There are 4 ways to turn a row about zero (a turn may also mirror it). The second row of each pair is the first, turned, with some noise. The first 36 pairs use one turn. New pairs use 2 turns, one after the other, and a turn may come again.
(in the rows, 128 means zero)
Known pairs, each followed by its turns in order:
[122 137  77  69 151 188  93  89]
[224 124 138 115 120 141 104 181] => q648

[167 138 187 165 183 136 143  99]
[ 87 124 165  76 166 168 170 140] => q648

[126 144 117 157 166  91 102 175]
[157 147 103  88  84 161 121 110] => q977

[133 125  97 131 108 115 118 100]
[124 130 140 141 138 142  90 115] => q21

[133 132 115  98 130  57 112 117]
[126 165 161 176 107 128  99 153] => q21

[181 123 147 107 123 140 146  79]
[122  97 149 122 172  96  98 166] => q21

[127 120 126 166 166 110 126 176]
[125 155 133 180 124 168 108 116] => q685

[144 135 139 134 118  98 135 143]
[123 115 130 126 104 142 142 105] => q977

[131 160 133 110 119 105 133 144]
[113 152 115 134 112 104 144 141] => q648

[ 88 193 168 124 155 108 139 103]
[111 115 131 186 142 150 188 158] => q21

[105 134 205 119 159 126 142 102]
[112 126 108  52 153 124 165 122] => q648

[105 124 117 157 158  77 125  80]
[158 138 149 110 118  92  86  80] => q977

[ 63 165 145 107 137 147 101 109]
[154 130  58  87 118 137 122 154] => q648

[158  91  81 143 135 151 129 159]
[155 151 130  66 128 134 101 108] => q21

[139 149 196 121  96  85 106  99]
[118 113 116 206 135  77 120 145] => q21

[158 119 145 147 127 133  75 160]
[179 149 113 124 119 170 104 136] => q685

[125 138  91 155 109 116 190 137]
[ 81 110  99 163 107 101 121 107] => q685

[136  92 148 132 124 185 148 119]
[103 137 158 151 136 116 133 184] => q977

[ 90 109 131 168  86 107 138 126]
[ 89 146  80 146 127 137 113  99] => q21

[129  83 123 113 142 144 145  91]
[134 134 179 133 156 116 116 146] => q977

[128 137  53 128 101 124 139 109]
[156 136 119 197 143 124 105 151] => q648

[125 160  87 158 137 128 110 144]
[157 165  86 126 115 127 137 116] => q977

[103  97  89  89 156 153  98 104]
[150 120 161 146 141 108 169 186] => q685

[113 127 121  38 182 163  82 162]
[136 163 150 121 199 151 150 213] => q685

[145 152 184 142 127 164 148 156]
[ 73 125 117 115  95 123 152 170] => q977

[185  77 134 163 142 121 169 105]
[104 109 199 140 183 136 141 104] => q648

[ 73 115 143 121 169 112 125 125]
[ 87 155 147 135 110 130 178 121] => q21

[ 69 146 159 108 162 162  83 118]
[111 119  87  91 155 118  64 168] => q977

[109 135 128 132 102 141 191 152]
[ 75 122 118 139 132  92  90 119] => q685

[133 142  98 133  99  95 171 151]
[161 105 125 142 108 119 177 100] => q977

[102 203 149 166 120 141 115 135]
[ 97 136  68 124 106 170 160 157] => q648

[120 153 116  93  90 162 177 175]
[166 162 109 166  94 112 178  98] => q648

[150 186 120 130 101 116 135 130]
[166 107 112 163 138 154 108 150] => q21

[122 149 120 117  88 153 129 110]
[133  99 106 104 141  96 124 136] => q685

[113 128 165 144 125 111 106  88]
[156 124 158 100 125 124 139  87] => q685

[160 147 171 198 124 148 130 173]
[137 115 112 134 114 180  52  96] => q685

New pairs. What belongs after each?
[193 148  86 160 125 148 102 137]
[ 98 122 113 157  69 131 126 182] => q648 q977

[159 128 118  77 144 134 152 158]
[126 176  93 102 129 129  97 153] => q21 q685

[144 112  79 151 184 101  88 100]
[144  90 138 166 171 101 185 160] => q21 q21

[127 122  83  95 114 106 151 139]
[110 169  95 161 136 125 115 119] => q685 q648

[ 92 105 146 119  55 198 102 120]
[157 200  95 105 120 143 156  61] => q977 q21

[160 131 134 133 117 154 158  86]
[130 105 125  95  92  94 116 115] => q977 q977

[ 91  94 172 110 129 101 129 106]
[161  85 108 124  94  97 110 116] => q21 q977

[110  37 154 125  94 161 113 127]
[ 76  99 104 138  91 189 125  85] => q685 q977

[ 72 131  81 141 123 133  73  96]
[178 138 159  98 105 126 101  65] => q648 q21

[140 132 160 105 118 203 106  67]
[173 121  84  63  92 125  82 136] => q977 q977

[112 163 105 142 129 128 173 129]
[139 123 165 168 124 105 148 111] => q685 q685

[116  40 109 104 149  90 144 169]
[106  65  54 130 153 118 138  87] => q21 q977

[ 85 121  86  60 149 172  70 138]
[153 199 120  67 156 183 140 163] => q977 q977

[153 103 138 102 161 152 115 100]
[115 165 144  88 124 157 117 148] => q648 q685

[139 155 208 123  82 137 164 121]
[120 119  68 133 155 106  90  62] => q977 q648

[201 143 100 161 149  74  33 113]
[ 42 196 138  95  81 128 107  64] => q21 q977

[164 145 150 185 109  95 128 161]
[169  66 108 115 123 104 155 147] => q685 q685

[136 142 142 168 114 145 156 190]
[163 152 163 187 130 122 121 149] => q21 q648

[150 146 109 127 103 123 122 113]
[ 98 134 133 141 120 138 125 100] => q648 q648

[106  98 130 123 117  73 142 146]
[145 116  84 141 163 107 127  97] => q21 q685

[110 125 116 156 138  88 121 159]
[119 114 137 162 123 156 140  85] => q648 q21

[116  88  75 103 138 139 115 158]
[118 141  88 167 128 153  90  98] => q685 q685

[130 145 122 132 110 136 151 151]
[104 127 116 143 109 111 121 126] => q977 q685

[ 73 167 154 109 158 105 107  75]
[ 71 122 194  97 121 155 151 117] => q685 q685

[158 140 160 130 149 147 135 208]
[ 95 125 103 132 155  75  80 176] => q977 q685

[164  73 135 151 128 127 128  92]
[138 142 102  81 107  89  92 131] => q685 q685

[201 109 141  92  97 192  90 167]
[165 146 158 150  20 112 112 130] => q685 q648

[106 142 159 136 149  96 128 113]
[135 119 121 100 163 136 154 145] => q685 q648

[169  83  84 150 127 179 159 128]
[130 143  71 117  80 113  97  75] => q685 q21

[155 114 151 121 171 150 140 125]
[138 133 146 112 155 120  83 149] => q685 q685

[147  94  82  72 115 102 143  84]
[141 173 126 129  99 200 146  89] => q648 q685

[162  76 120  79  86 137 103 160]
[185 175  97  84 111 103 153 123] => q21 q685

[102  93 150 150 112 137 160 112]
[122 104 135 140  77 155 113 120] => q977 q977

[151 159 145 103 135 112 106 173]
[121 148  90 108 148  88 112 100] => q648 q685

[160 132 123 155 101 138 138 109]
[150  97 134 151 126 102 109 118] => q685 q648

[161  99 124 154 148 124 139 146]
[124 120 116 129 111 126 183 126] => q977 q648

[204 148 124 126 157  74  95 155]
[142  55 117  81 145 190 113 133] => q685 q21

[107 166 113 143 116 101  91  75]
[103 150 144  99 175 119  97 173] => q685 q21

[125 140 189 155 103 124  84 137]
[115 184 120 139 174 144  92 125] => q21 q21

[145 124 123 114  94 113 125 182]
[130 148 113 163  99 140 109 168] => q685 q648

[128 124 170 141 153 148 150 187]
[153 107 145 131 143 128 196 102] => q21 q977

[171 101 130  88 164 151 156 158]
[105 128 132  51 130 147 122  97] => q648 q685

[ 79 100  70  83 151 114 172 165]
[181 119 169 194 181 137 115 130] => q648 q21

[151 178 155 111 136 172 111 165]
[134 155 112  81 137  92  79 158] => q21 q21

[112 116 111  61 125 144 130  93]
[ 96 147 192 134 117  98 126 153] => q648 q648

[ 67 121 164 157 108 147 169 106]
[108 107 159 117 120 134  51  90] => q685 q977

[110 134 135 132 121 151 175  56]
[140  98 148  87  85 130  99  81] => q977 q977

[112 123 121 105 129 123 136 173]
[132  98 107 130 110 136  93 131] => q21 q21

[130 108 175 108  74 126 159 149]
[159 158 102 105 172 118 173 120] => q685 q685

[116  56 138  57 154  96  91  79]
[ 67  64 128  91  98 121 199 118] => q685 q977

[132 137 127 122 170 148 157 137]
[131 117 124 101 107 128 140 169] => q21 q21

[167 104 117 105 166 131 114 104]
[112  99 128 140 118 130 171 170] => q685 q977

[120 107 139 120 126 136 159 125]
[112 123 100 111 119 113 122 123] => q685 q648

[156 106 105 141 150  96 161 160]
[139 115 144 133 136 110 196 121] => q977 q648

[141 155 136 134 138 130 111 105]
[136 127 116 106 100 130 139 132] => q648 q21

